There are 3 ways to turn a row about zero (a turn may also mirror it). The second row of each pair is the first, turned, with some noise. The first 27 pairs use one turn. New pairs use 3 turns, one after the other, and a turn may come again.
In the rows, 128 means zero.
Known pairs, each followed by its turns in order:
[130 164 110 175 183 115 118 118]
[130 150 126  81 158 119 109 185]
q_208

[165 125 163 137 124 117  66 157]
[162 159  68 121 115 103 161 144]
q_613

[142 129 132 155 161 104 101 148]
[124 162  93 109 140 122 131 146]
q_208

[116 156 107 140 170 118 161  86]
[152 121 157  97 169 152 112 159]
q_208

[105 162 149  76 194 147 117 197]
[224 134 140 155 141  86  85 110]
q_613

[147 174 128 132 140 104  48  90]
[134 134 143  90 150 122  32 135]
q_366

[128 120 102  91 129  88 126  94]
[165 125 114 124 137 175 109 104]
q_208

[146  90 121 155 105 158 150 108]
[ 97 116 163 100 101 137 136 113]
q_208

[124 142 150 173 114 116 149 124]
[116 109 112 105 134 150 147  86]
q_613

[110 159 148 139 164  76 111 114]
[129 131  92 180 150 115 138  84]
q_613

[140 108  96 177 120 100 141 156]
[ 78 149 126  95 148 114 104 108]
q_208

[188 152 130 130 152 100 118 195]
[182  96  97 141  86  71 169 130]
q_613

[102 132 125 121 141 153 113 118]
[155 138 147 135 122 114 137 140]
q_208

[135 119 124  94 123 139 109 108]
[147 126 131 107 147  94 132 127]
q_366

[135 106 104 121 100 135 101 123]
[165 122 143 138 123 103 119 136]
q_366

[133 127 120  77 175 134 175 101]
[124  77 149 164 152 119  77 153]
q_613

[136 180  82 108 144  84  96 176]
[161 137 152 179 101  72 172 116]
q_613

[153 154 142 126 174 129 133 120]
[126 139 124 123 146 150 144 179]
q_208

[151  73 145 122  81  93 117 144]
[ 85 145  95  89  96  90 125 147]
q_613

[108 138 154 153 162 187 159  95]
[107 115  45 122 127 131 140 154]
q_366

[110 114 183 115 155 137 104 163]
[105 138 140 119 173 145 156 185]
q_366

[100  96 122 138 130 128 157 107]
[155 122  94 154 135 138 150 114]
q_366

[169 123 126  91  78 146 153 157]
[130 144 162 105  86  96 175 125]
q_366

[161 193 161  83 153 147 106 126]
[ 75 136 139  58 144 101 105 135]
q_366

[140  84  87 146 167 123  98  95]
[108 144 107 180  81 171 117 160]
q_613

[140 149  99 161 172 114 142 111]
[122 144 142  91 162 143 108 172]
q_208

[117 117 104 148 117 145 104 164]
[130 115 150 166 111 120 121 161]
q_366

New pairs, each followed by its turns in order:
[176 130 161 133 174 128 129  93]
[120 137  96 104 177 157 165  94]
q_366 q_366 q_208

[141 138 109 167  86 208 202 113]
[ 21  91 124 133  79 145 131 119]
q_208 q_366 q_366

[126 103 120 140 102 160  74  93]
[106 136  98  88 151  68 130 135]
q_613 q_208 q_208

[ 47 148 125 145 142  91 124 150]
[ 82 120 133 122  64 164 158 102]
q_208 q_613 q_613

[114 119 144  88 116 156 182  96]
[125 176 132 131 161 115 181 138]
q_613 q_366 q_208

[179 152 126  99 103 131 148 185]
[156 139 174 176 168 134 128  92]
q_613 q_613 q_366

[115 154 167 114  58  71 170 141]
[124 170 122 184  94  87 100 188]
q_208 q_613 q_366

[143 115 147 163  88  98 178 121]
[128  72 102 167  84 143 116 131]
q_208 q_366 q_613

[134 166 182 183 157  66 155 138]
[156 148 114 109 205 125 105 196]
q_613 q_208 q_613

[133 152 139 128 142 131  86 159]
[137 130 105 131 120 159  98 160]
q_366 q_613 q_208

[113  84 141 179  79 124  67 174]
[144 182  78 101  85 184 148 137]
q_613 q_208 q_613

[ 74 114 144 143 156 126  87 158]
[109 164 106 160  72  91 121 101]
q_613 q_208 q_208

[139 206 181  74 123 158 113 188]
[147  60 128 114 112 222  92  90]
q_366 q_208 q_366

[136 103  89 130  94 126  98  85]
[136 120 101 160  78 156 160 134]
q_366 q_366 q_208

[124 164 144 128 118 159 103 123]
[171 118 142 114 120 132 111 106]
q_613 q_208 q_613

[138 149  65 202 101 121 126 116]
[154 109 101 145  81 124  80  62]
q_366 q_208 q_208

[130 139 136 101 145 142 148 143]
[126 126 150 102 148 136 121 138]
q_366 q_366 q_208

[ 94 118 116 160  80 162 123 164]
[165 109 128 148  80 166 143 162]
q_613 q_208 q_366

[145 112  72 179 150 163  98  96]
[158 128 122 153 179  75 124  78]
q_208 q_366 q_613

[153  95 133 193 163 119  96 128]
[124 194  89 102 163 135 137 107]
q_613 q_208 q_613

[121 126 131 149 148  81 132 140]
[103 124 109  92 124  98 131 139]
q_208 q_613 q_208

[207 152  99 106 157 132 158 102]
[104 154  76 138 177 112 123  64]
q_613 q_208 q_366

[142 138 118 164 128 157  75 143]
[144  91  85 128 130  93 127 166]
q_208 q_366 q_208

[126  95 132 114 151 126 117 103]
[122 119 123 117 110 132  88 154]
q_366 q_366 q_613

[104 103 147  90 108  98 198  97]
[112 185 118  93 148 122 159 189]
q_613 q_366 q_208

[172 137 149 163  34 112 138  33]
[186 128  51  82  37 107 172 165]
q_613 q_613 q_208

[143 158 194  91 138 104  78 171]
[194 142  86  91 178 100 128 161]
q_613 q_366 q_366

[ 73 130  85 111 111 141 129 157]
[144 162 154 123 176 168 119 149]
q_613 q_613 q_208

[122 104 134 171 126 131 118 111]
[141 165 131 115 124 158 123 155]
q_613 q_208 q_366

[100 127 126 130 123 167  90 141]
[153 141 125 126 160 138  89 136]
q_366 q_208 q_208

[ 79 170 148 143 182 172 157 131]
[ 98 163 156 132  87  77 191 129]
q_613 q_208 q_366

[115 115  82 199  58 170 122 152]
[ 88  92 151  89 221 147 151 136]
q_613 q_613 q_366

[131 129 129 148 154 132 171 123]
[103 123 139 116 164 141 139 146]
q_208 q_208 q_208

[ 89 152 173 139  83 125 109 147]
[136 111 102 106 163  71 104 107]
q_208 q_208 q_366

[ 75  92 136 138 125 100 112 194]
[181  89 110  78 112  83 136 127]
q_366 q_613 q_366

